There are 9 hidden switches. A switch that is on adds its own fixed numbers to the row, and there is some noise. The rows also spread widely along 15 directions, which tell nothing about the answers.
(in the rows, 128 means zero)
Some rows, each with its switches (1 for on, 0 for off) after it:
[160 137 164 137 126 205 175  81  73  91 137 117  84  95 136 131 183 177
 111 140 101 200 114 122  94 152 144 113 125 132 162 152 116  93 144  87
 122]
1 1 0 0 0 0 1 1 1
[109 123 118 147 193 132 163 135 172 117 175 161 135 128 135 123 125 125
 161 147 130 129 162 152 118 131 136  96 113 120 129 125 149  96 110 113
 107]
0 0 0 1 0 1 1 1 1
[125 186 134 164 146 206  99  73 132  95 165 151 138  79 156 141 117 165
 121 123  71 173  84 142 149 147 126 229 135 112 113 135  72 123 145 149
 166]
0 0 1 1 0 1 1 0 1
[146 116 137  67 175 116  96  91 130 118 136 159 140  61 139 130 121 196
 177 136 117  90 125 121  72 193 116 158 171 147 157 109 120 113 117 151
 131]
1 0 1 0 0 0 1 0 1
[125 111 144 163 101 146 145 185 165  99 103 108 140 127  78 110 116 129
 127 128 140 138  89 120 142 124 129 127 160 136 166 153 148 106  87 135
 132]
1 0 1 0 0 0 0 0 1
[169 109 120 116 115 158  94 141 136 111 149 140 136  75 157 126 130 130
 152  92 191 134 149 125 131 113 119 218 125 128 137  92 136 142 126 143
 151]
0 0 0 1 0 0 0 1 1
[133 178 187 149 134 144 105 105  98 117 121 130 140 116 113 129  88 170
 185 118  86 109 115 171 110 179 111 167 142 131 173  75 143 154 121 145
 126]
1 0 0 0 0 1 1 0 0
[116 104 145 162 116 143 169 153 107  43 166 162 162 110 169 138 123 110
  97 107 131 134 121 162 128  92 110  92 126 142 147 143 152 131 142  93
 139]
0 1 1 1 0 0 0 0 1
[138 139 179 155 169 151 103 102 121 104 136 137 154 125 130 133 151 145
 136 126  87 150  78 137  91 127 131 168 123 121 146 140 113 115 141 125
 146]
1 0 1 0 0 1 0 1 1
[153 141 160 116 114 162 120 115 137 106 127 120 108 105 111 123 164 168
 121 119 118 163 112  86 100  99 146 149 125 121 166 131 151 130 120 136
 134]
0 0 1 0 0 0 1 1 0
[164  54 131 128 184 110 116 173 171 125 114  97 136 107 121 123 120 113
 143 143 168 137  98 130  96 151 130 118 132 129 160 129 120  85 119 138
 136]
1 0 1 0 0 0 1 1 1
[116 117 151 105 172 104  73 127 100 103 116 172 156 125  91 135 128 179
 207  82 163  51 132 161  99 189 132 199 151 166 189  60 114 147 110  74
 181]
0 0 0 0 0 1 0 0 1
[139  94 124 228 149 154 161 136 164  53 102  69 133 147 156 108  31 144
  90 104 169 120 107 163 124 153 105 114 124 141 151 103  91  99 121 136
 133]
1 0 0 0 0 0 1 1 1
[ 88  99  87 166 185 129 163  91 146 109 172  94 130 101 158 152  78 127
 115 166 114 137 146 146  88 162  98  65 147 169 130 147 159  65 114 141
  98]
1 0 0 1 0 0 1 1 1
[121 166 106 119 164 140 131  71 169 120 124 100  87 115 102 119  95 212
 157 127 135 108 172 100  96 185 120 131 156 148 156 101 150 106  79 152
 118]
1 0 0 1 0 1 1 1 0
[195  97 142  77  80 156  92 160  81 133 156 106 119  33 164 171 171  78
 105 120 163 215 154 122 163 122 104 193  99 131 143 103 179 181 152 140
 161]
1 0 0 0 0 0 1 1 1
[106 121 148 189 110 111 166 142 137  64 130 119 155 150 132 124  73 127
  85 103 133 102 146 147 117 104  95  89 118 157 169  94 182 143 110 123
 105]
1 1 0 0 0 1 1 0 1
[175 156 175 154 161 160 166 153 151 126 106  97 112 171 108  86 166 115
 164 144 129 180 164 125  95 130 159 121  73 101 165 133 142 131 107 131
 120]
1 1 0 1 1 0 1 1 1
[111 147 101 157 145 158 140 164 190 101 129 118 156 117 118 106 100  96
 135 142 127 155 147 135 177 167 123 180 127 140 114 134 120 134  82 154
 159]
0 1 0 1 0 1 1 1 1
[127 123 140 198  63 183 158 183 113 114  85  60 120 130  57  95 106 120
 137 136 151 154 123 138 146 164 120 148 136 166 192 109 157 121  80 111
 119]
1 1 0 0 0 1 1 1 1
[160 121 180 125 141 122 160 170 109  60 131 131 160 133 140 118 131 106
 147 107 136 137 162 155 132 141 102 109 121 127 152 127 176 167 124 119
 149]
1 0 0 1 0 1 0 1 1
[179 132 158 115 149 143 116 127 163  94 144 131 126  93 163 141 135 126
 105 119 110 178  99 130 157 126 131 126 130 101 130 129 123 135 145 161
 149]
0 0 0 0 1 0 1 1 0
[145 118 175 181 132 164  81 100  64  88 156 158 166 114 164 135 137 148
 166  69 142 112  78 162  60  87 121 223 129 125 167  94 118 117 167 108
 147]
1 0 0 1 0 0 0 0 1
[182 116 162 100 135 109 106 133 134 118  98 101 131 100 144 131 117 129
 107 129 134 137 156 130 116 172 112 142  99 159 166  75 139 174 129 152
 132]
1 1 0 0 1 0 1 1 1
[163 122 187 128 173 122 149 129 132 128 139 147  82 135 127 164 137 173
 124 127 135 138 120 164 116 129 146  48  95 106 175  88 136 116 160  83
 111]
1 0 1 0 0 0 1 1 1
[ 88 166 186 191 170  95 147 115 199  96 116 150 174 180 111 128  90 144
  88 149  40  96  79 151 116 124 134  61 130 142 147 127 134 114 118 150
  93]
1 1 0 0 1 0 1 1 1
[104  72 106 181 175  77 113 199 210 109 130  91 161 146 118 144  60  72
 140 120 178 109  98 155 130 117 106  96 150 126 149 131 163  94  92 154
 152]
1 0 1 0 0 0 0 0 0
[ 94 141 176 213 127 147 134 141 134  59 104 171 213 137 154  97  67 128
 102 118  85  89 103 189 133 139 118 180  95 155 139  90  88 176 118 127
 120]
1 0 0 0 0 0 0 0 0
[167 101 150  77 236  75  99 130 165 149  94 104 126 135 102 114 138 134
 175 150 138 127 178 118  65 201 140 148  82 150 168  92 127 147  99 140
 147]
0 0 0 0 0 1 1 0 1
[147 116 154 152 201 143 124 134 181 163 156 167 128 116 130 116 133 139
 190 157 117 133  91 157  90 120 160 123 117  95 142 111 112  67 136 136
  83]
0 0 0 1 0 0 1 1 0
[120 141 172 150 164 112 188 139 133  66 113  90 112 183  98 127 117 141
 142 115 125 137 150 136  96 143 123  31 137 130 179 157 189 124  92 107
 143]
1 0 0 0 0 0 0 0 0

New rows. What belongs after each?
[168 115 134 163 135 157 147 124 158 110 171 150  96  88 192 143  90 150
 108 116 165 139 126 165 127  90 123  93  97 102 141  74 127 108 161 127
  89]
0 1 1 1 0 0 1 1 0
[164 159 139 143 139 154 127 158 181  94 124 124  97 164 105 114 122 160
 171  65 206 131 148 115 146  95 151 172 120  83 158  95 137 132 108 125
 175]
0 0 0 1 0 0 1 1 1
[ 85 106 123 195 160 125 135 160 112  32 177 176 171 131 151 155  74 132
 167  67 168  72 101 206 140 125 102 110 170 118 160 102 134 106 134  70
 170]
1 0 1 1 0 1 1 0 0
[136  99 137 130 183  96 139 124 153  74 140 149 152 120 160 125 127 128
 122 114 134 110 142 144 101 147 116  94 133 141 147 121 137 123 111 119
 129]
1 1 0 0 1 1 0 0 0
[102 179 148 153 127 185 155 105 134  83 110 137 138 133 106  96 140 171
 125 141  84 140 138 115 109 151 146 164 110 157 153 139 109 140  99 114
 142]
0 1 1 1 0 0 1 1 1
[157 105 152 174 151 144 180 165 163  60 133 142 156 133 161  79 123 109
 128 126 139 136 136 151 121 119 129  92 109 104 143 126 129 120 111 127
 100]
1 1 0 0 1 1 1 1 0
[121 184 178 173 216 122 131  89 182 143 123 148 123 176 129 129  90 167
 147 147  80 110 128 170  92 151 150 110  77 126 145  78 102 121 134 134
 103]
0 1 0 1 0 0 1 1 1
[136 123 172 203 129 156 200 182 123  40 145 138 167 161 157 106 129  75
 107 108 127 167 139 170 141  89 115  96  92 110 139 153 157 142 124 101
 132]
1 1 0 1 0 1 0 0 1
[155 128 156 135 179 135 153  99 141  99 123 144 116 117 165 105 108 181
 158 130 140 105 149 146  58 152 127 101 109 122 158  99 117 116 115 127
 100]
1 1 1 0 0 0 0 0 0
[149 145 171 178 121 156 143 189 133  71 106 129 136 140 108 116  95 131
 157  97 148 126 100 181 171 156 121 129 136 108 170  97 122 143 122 107
 158]
1 1 1 1 0 1 1 1 0
[187 165 184 151 165 125 140 120 164  60 113  93 107 175 154 138  89 159
 124  65 158 140 137 139 127 118 113 112 119  89 149 108 140 147 141 155
 171]
1 0 0 1 0 0 0 1 1
[132 162 160 171 153 162 105  88 145 102  98 122 118 167 101 115 152 194
 110  98 126 122 120 103  78 106 164 188  81 135 177 101  90 131 127 104
 143]
1 0 1 1 1 0 1 1 1
[123  97 141 202 112 144  99 132  97 114 151 101 165  86 130 150  72 113
 130 124 106 128  58 176 113 141  89 160 171 159 166 108 147  88 146 148
 112]
1 0 0 1 0 1 1 0 1
[121 144 154 176 160 158 141  88 110 115 142 147 121 126 115 126 130 179
 161 134  97 114 101 166  87 164 135 113 152 147 169 116 113  75 126  98
  97]
1 1 0 1 1 1 0 0 1
[145 145 170 112 124 149 163 163 145 133 139 136 118 100 114 132 152 116
 120 173  83 182 147 136 150 130 137  81  91 127 150 134 173 155 122 132
 102]
0 0 1 1 0 0 1 1 0
[123 139 118 150  74 154 143 170 149  95 135  91 120 107 109 149 116 104
  89 111 150 176 130 115 174 110 107 133 148 139 147 151 181 137  99 144
 158]
1 1 1 1 0 0 0 0 1
[157 104 187 158 171 139 159 140 121  61 124 172 138 131 154 141 132 151
  94 110 122 133  87 180 132 146 141  91 108 128 157 108  79 116 170  72
 135]
1 1 0 1 0 0 1 1 1
[176  79 111 111 164 148 165 128 133  76 151 146 113  63 177 114 101 162
 147 124 175 120 154 161 125 190 109 101 151 140 142  98 107  95 132 111
 118]
0 1 0 1 0 1 1 1 1
[158 101 131 165 155 137 117 116 139  80 143 116 110 109 161 138  90 154
 121  89 171 127 104 146  99 119 113 131 127 120 166  85 119 105 139 122
 142]
0 1 1 0 0 1 1 0 0
[ 83 118  92 189 167 184 115  91  87  86 168  99 121 102 142 168 122 138
 146 118 139 159  88 158 102 157 124 155 156 140 151 147 105  68 130  82
 183]
1 0 1 0 0 0 1 1 0
[118 114 152 135 159  67  76 133 158  92 136 122 138 140  97 183 128 139
  95  78 133 108  72 113 105  90 116 119 159 141 180 115 173 116 137 124
 169]
1 1 1 1 0 1 1 0 0
[ 77 164 152 179 157 118 151 137 165  69 160 128 172 190 111 130 125 104
 143 105  96 132 122 119 100  65 125 109 144 120 142 181 200 115  98 143
 154]
0 0 0 1 0 0 0 0 1
[112 114  96 167 155 146  96 130 122 104 165  94 128 107 147 167  89 110
 149 103 169 146 121 156 121 133 109 173 133 137 151 114 134 109 134 122
 186]
0 0 1 1 0 0 1 0 1
[111 116 125 164 101 141 103 161 104  99 165  85 169  98 134 156 108  72
 162 112 139 150  93 146 117 111  82 152 187 142 152 156 202 103 121 157
 166]
1 1 1 1 0 0 0 1 1
[134 132 129 167 171 144 146 130 214  78  99 107 144 135 120  77  80 156
 116 138 111 133 114 109 115 151 131 143 126 123 138 139  97 114  82 174
 129]
0 0 1 0 0 1 1 0 0
[129 118 145 143 175 100 122 125 137  46 125 113 162 150 136 127  98 149
 138  91 141  88 132 138  97 152 103 111 149 139 168 117 142 134 116 124
 169]
1 0 1 0 1 1 1 1 1
[110 131 108 139 165 165 157 118 128 101 147 122 111 101 131 134 120 139
 153 144 127 155 151 152 129 183 131 114 136 149 142 145 125 106 101 104
 147]
0 0 0 1 0 0 0 0 0
[175  85 137 140 168 150 131 136 133 110 140 146 103 101 144 135 137 157
 136 105 188 136 127 160 129 148 135 137 114 121 150  85  96  99 145  83
 128]
1 0 0 1 0 1 0 1 1
[126  99 161 161 164  85  84 142 151  37 108 147 218 152 159 114 112 109
  96  68 134  81 114 130  84  98 114 188 109 154 156 109 120 172 128 138
 172]
1 0 0 1 1 0 0 0 0
[141 168 169 146 132 167 148 120 114  79 125 173 117 149 113 107 150 189
 165  83 156 108 152 139 116 127 148 162 109 110 170  78 121 144 115  77
 141]
1 1 0 0 0 1 1 1 1
[169  78 124 166 133 160 114 161  91  84 126  60 156 104 147 106 114  80
 162 107 179 165 139 139  93 148  92 202 122 139 162 122 148 125 125 142
 166]
1 0 0 1 0 1 1 1 1
[145  97 120 193 144 162  96 149 157 124 137 104 125 104 144 156 125  91
  79 115 160 190  95 148 163 110 130 192  87 129 127 106 100 119 140 118
 147]
1 0 0 1 0 1 0 1 0
[144 131 183 159 137 167 161 136  94  64 143 163 136 113 169 145 121 141
  96 124 103 153 113 189 153 138 130 101  85 126 150 105 100 158 168  78
 142]
0 0 1 0 0 0 1 1 1
[110 197 182 139 169 155 152 165 207 102  93 178 156 190  55  66 175 150
 181 134  85 137 128 103 130 120 194 174 102  90 147 153 115 151  63 126
 150]
0 0 0 0 0 0 1 0 0
[162  44 123 174 183 149 139 170 101  56 147 129 149 120 175 114 148  93
 149 100 206 140 121 172  91 130 129 139 100 115 164 115  90  97 147  60
 165]
1 1 1 0 1 1 1 1 1
[145 114 120 145 154 132 136 102 171  75 114  70 108 112 141 126  70 172
 101 120 139 133 114 112 102 152 107 102 149 144 156 125 128 104 113 163
 141]
0 0 1 0 0 0 1 1 0
[140  71 119 139 153 107 110 136 144  81 101  93 165  98 130 118  82 134
 111 119 151 100 126 132 107 186  90 152 155 190 153 111 125 120 109 144
 141]
1 0 0 1 0 1 0 1 1
[126 124 154 197 104 133 130 177 145  99 135 143 195 116 147 103  68  86
 136 120 127 105 121 177 139 116  93 169 123 140 139  91 155 150 113 162
 101]
1 1 0 1 0 1 0 0 1
[164  86 187  82 191  73 132 123 132  16  96 148 177 123 167 127 107 168
  91 100 111  84 122 141  91 176 102  85 137 171 159 125 112 164 151 123
 172]
0 0 1 1 0 0 0 1 1
[130 187 204 186 124 173 161 110 106  71 116 129 202 142 142  66 115 118
 149 145  30 146 125 141  74 138 104 174 117 137 138 157 151 157 106 179
 105]
1 1 0 1 0 1 0 0 1
[168  97 139 181 133 171 100 119 121 126 127  81 118  89 155 137  88 133
 106 129 140 162  89 152 103 135 116 174  99 147 158  92 101 109 162 145
 124]
0 0 1 1 0 0 1 1 1
[113  67  82 209 145 157 123 144 160  82 124 135 174  92 161  81  64 126
 133 121 180  86 126 169 120 164 114 190 128 162 138  85  71 103  90 123
 108]
1 0 0 0 1 1 0 0 0
[158  58 137 119 151 106 132 141 121  33 107 128 142  97 150 133 112 153
  83  84 172 111 124 138 124 168 105 119 145 165 164 109 112 140 124  93
 164]
1 0 0 0 0 1 0 0 0
[127 192 177 176 192 162 147  63 107  95 147 132 108 171 154 149 126 169
 144 106 101 152 149 164  86 131 139 129  81 108 145 118 117 134 144 100
 149]
1 0 0 1 0 0 0 0 1
[123 106 143 159 169 172 148  73  99  86 129 131 135  98 133 107 131 193
 124 155  84 124 105 137  56 174 130 124 129 175 165 133  90  80 138  97
 102]
0 0 1 1 0 1 1 1 1
[109 107 116 163 156 123 137 130 164  57 127 138 161 110 152 140  63 145
  88 110 141 102 123 167 173 181  98 127 146 160 123 104  99 131 113 120
 151]
1 0 0 0 0 1 0 1 1
[ 82 170 113 201 192 146 142 101 199 102  82  79 120 172  90 116  38 173
 123 142 104 115 127 155 139 221 133 136 131 172 141 121  71 109  78 138
 157]
0 0 0 1 0 0 0 0 1
[ 87 109 128 134 144 125 148 148 136 113 113 139 159 129  60  83 133 159
 190 147 129  80 151 113  75 169 134 135 158 173 183 126 166 102  58 110
 102]
1 0 0 0 0 1 1 0 1
[165 114 143 105 160 129 124 144 146  54 140 128 132 113 139 152 164 119
 110  90 148 174 117 126 172 144 123 131 155 110 132 157 126 130 128 113
 201]
1 0 0 0 1 1 0 1 1
[137 101 109  90 224 104  87 129 120 106 171 151 124 108 141 179 166 117
 182  97 173 138 147 157 130 178 134 154 137 115 148 113 118 116 130  78
 211]
1 0 0 0 1 1 1 0 1
[142 165 161 149 134 166 114  95  90  93 169 141 129 103 150 149 117 152
 174  99 113 141  99 164 122 142 111 158 160 113 151 102 144 116 148 126
 153]
0 1 0 0 0 1 1 1 1
[126 115 132 168 142 127 136 166 160  65 123  84 143 150 106 128 109 109
 109 103 144 156 110 117 134 118 112 131 141 121 157 155 156 120 100 136
 178]
1 0 1 0 0 1 1 0 1
[155 136 156 157 134 182 162 162 115 103 103  59 121 164  84  74 173 105
 187 141 133 190 153 107  71 130 149 142 108 125 184 185 161 121  87 124
 153]
0 0 1 1 1 0 0 0 1
[139 121 104 149 116 151 119 119 151  38 125  95 136 103 150 128  77 155
 110  70 175 124 109 114 140 144 101 176 182 144 144 120 119 117 113 150
 193]
0 1 0 0 0 0 1 1 1
[146 107 149 115 118 100 132 145 148 128 164 143 138  96 131 145 130 125
 122 131 125 118 146 133 129 109 104  76 144 147 154 107 207 124 124 146
  76]
1 0 0 1 1 1 0 1 1
[ 80 157 155 220  84 172 150 155 150  98 131 139 151 132  84 121  88 148
 118 133  84 121  65 153 147 102 131 119 155 135 167 134 147 101 108 131
  95]
1 0 1 1 0 0 1 0 0
[ 99 176 126 177 103 188 129 100 111 119 150 102 128  98 108 137 101 149
 141 139  90 155 124 141 142 162 108 168 158 150 144 126 155 114 108 145
 124]
1 0 0 1 0 1 1 1 1
[140 118 131 127 163 148 111 113 119  94 127 117 109 117 116 151 171 153
 106 105 152 160 125 112 109 141 137 167 108 143 161 121 110 120 132  83
 178]
1 1 1 1 0 1 1 1 1
[163 116 155 169 127 156 146 153 140  87 126 127 141 119 127  97 109 142
 142 120 137 127 114 152 132 142 121 127 140 124 162 111 127 108 124 133
 105]
1 0 0 1 1 1 1 1 1
[174 127 155 148  98 177 115 112  99 107 152 135  65  95 142 175 154 168
 100  72 176 169  96 141 142  87 141 139 121 122 168  81 132 115 169  80
 142]
0 1 0 1 0 0 0 1 0
[163 146 174 115 182  97 111 112 162  98 163 151 132 128 149 153 107 149
 149  96 115 127 111 141 118 116 116 114 143  92 143 107 159 127 143 161
 144]
0 0 0 0 0 1 1 0 1
